The groups are shells around one centre, one inside the other: the same stretched ball of 2 dimensions in 7 sizes.
(in the rows, 128 means zero)
Some rows, each with its group after it:
[152 154 133 136 148 143  76  91 130 105 128 151 106 141 148 119] | Vunut
[150 160 132 125 146 159  73  86 122  99 131 162  85 136 147 134] | Mesak
[158 132 131 178 158  84  84 112 162 126 113 113 179 156 153  63] | Mesak
[160 161 143  97 112 171  84  67  94  88 148 182  52 122 140 154] | Vunut
[161 135 134 164 146  94  87 104 150 121 120 122 162 150 150  75] | merag
[171 140 147 124 104 120  98  78 111 105 142 153 110 130 141 109] | Nek
[168 148 146 112 104 139  94  72 103  98 146 165  87 126 139 127] | merag
[150 158 132 131 150 152  74  89 127 102 129 156  95 139 148 127] | vadiv
[160 164 145  88 106 180  85  61  86  84 152 189  39 118 138 164] | vadiv
[166 155 148  95  97 160  93  63  89  90 152 180  58 119 137 148] | Nek
[162 133 136 163 142  92  89 102 148 121 121 123 162 149 149  74] | merag
[152 152 132 141 150 137  76  93 134 107 126 148 112 142 149 114] | Vunut
[150 163 135 116 139 167  75  80 114  95 136 169  72 132 145 143] | vadiv
[170 141 147 122 104 123  98  77 109 104 143 155 105 129 140 112] | pufud
[162 159 145  94 104 169  88  64  90  88 151 182  52 120 138 154] | deros
[155 165 141  97 119 179  80  68  95  87 147 184  47 123 140 160] | Nek
[151 160 134 120 140 161  76  82 117  97 134 165  80 134 146 138] | pufud
[155 164 140  99 120 176  80  69  97  88 146 181  51 124 141 157] | pufud
[156 166 142  92 115 184  81  65  91  85 149 188  39 120 139 165] | Mesak
[169 143 147 119 104 128  97  76 107 102 144 157 101 128 140 116] | deros
[169 145 147 114 102 134  97  73 104  99 146 162  92 126 139 123] | deros

New rows. What belongs after each?
[152 148 130 150 155 126  76  99 142 112 122 139 128 146 150 102] | deros
[169 144 147 117 103 131  97  75 106 101 145 160  96 127 140 119] | deros
[170 142 146 122 105 124  97  78 110 104 143 155 106 130 140 112] | deros
[169 148 148 107  98 141  97  69  98  96 149 168  81 123 138 130] | Nek
[162 159 146  94 104 168  89  64  90  88 151 182  53 120 138 153] | deros
[150 149 129 154 161 125  74 101 146 113 119 137 132 148 151 100] | Mesak
[163 161 147  88  99 175  89  61  85  85 154 188  43 117 137 160] | vadiv
[160 161 145  94 108 173  86  65  91  87 150 183  49 120 139 156] | deros
[156 136 131 171 158  95  81 109 158 123 115 119 167 154 152  72] | Nek
[166 154 148  98  98 157  93  65  91  91 151 177  63 120 137 145] | pufud
[162 158 145  98 107 164  88  67  94  90 149 179  58 121 139 149] | merag
[171 138 147 128 105 115  99  80 114 106 141 150 116 131 141 104] | vadiv
[171 134 145 138 112 104  99  86 123 112 136 140 133 136 143  92] | vadiv
[164 160 148  87  96 174  90  59  83  85 155 188  42 116 136 160] | Mesak
[154 139 129 171 163  99  79 110 159 123 113 120 165 154 153  75] | Mesak
[160 134 134 167 149  92  86 105 152 122 118 121 165 151 151  73] | Vunut
[152 160 135 120 138 160  76  82 116  97 135 166  79 133 145 138] | deros
[155 136 129 174 162  94  80 111 161 124 113 117 170 155 153  71] | Mesak
[156 164 140  99 119 176  80  69  97  88 146 182  51 123 141 157] | pufud
[156 161 139 108 125 167  80  74 104  92 142 174  64 127 142 147] | merag
[171 143 149 114  98 130  99  72 102 100 147 162  94 126 138 120] | Mesak
[152 148 131 150 155 127  76  99 141 111 122 140 127 146 150 103] | deros
[155 139 130 166 158 103  80 107 154 121 116 124 158 152 152  80] | pufud
[152 160 135 120 139 159  76  82 117  97 135 165  81 134 145 136] | deros
[154 141 130 164 159 105  79 106 153 119 117 126 154 151 152  83] | pufud
[164 132 136 164 141  89  89 102 148 122 121 122 164 149 149  72] | Vunut
[150 158 132 128 147 155  74  87 124 100 130 159  90 137 147 131] | vadiv
[160 160 143  98 110 168  86  67  94  89 148 180  56 122 139 152] | merag
[170 142 146 121 105 125  97  77 109 103 143 156 104 129 141 114] | deros
[154 165 140 100 123 179  78  70  98  88 144 182  50 125 142 159] | vadiv
[160 136 134 165 148  95  85 105 150 121 119 123 161 150 150  76] | merag
[149 160 133 124 146 160  73  85 121  98 132 163  83 136 147 135] | Mesak
[151 159 134 125 143 156  75  85 121  99 132 161  86 136 146 133] | pufud
[170 138 146 130 108 115  98  81 116 107 140 148 118 132 142 103] | pufud
[158 164 143  95 113 177  83  66  92  86 149 184  47 121 139 159] | pufud
[150 159 133 128 146 154  74  87 124 100 130 159  90 137 147 130] | Nek
[156 161 140 104 121 169  81  72 101  91 144 177  60 125 141 150] | merag
[170 131 142 150 121  92  97  93 133 117 130 131 151 141 145  80] | vadiv
[154 162 138 108 127 168  79  75 105  92 141 174  64 128 143 148] | Vunut
[156 140 131 163 155 105  81 104 151 119 118 127 153 150 151  83] | Vunut
[169 136 144 139 115 106  97  87 124 111 135 141 131 137 143  94] | deros
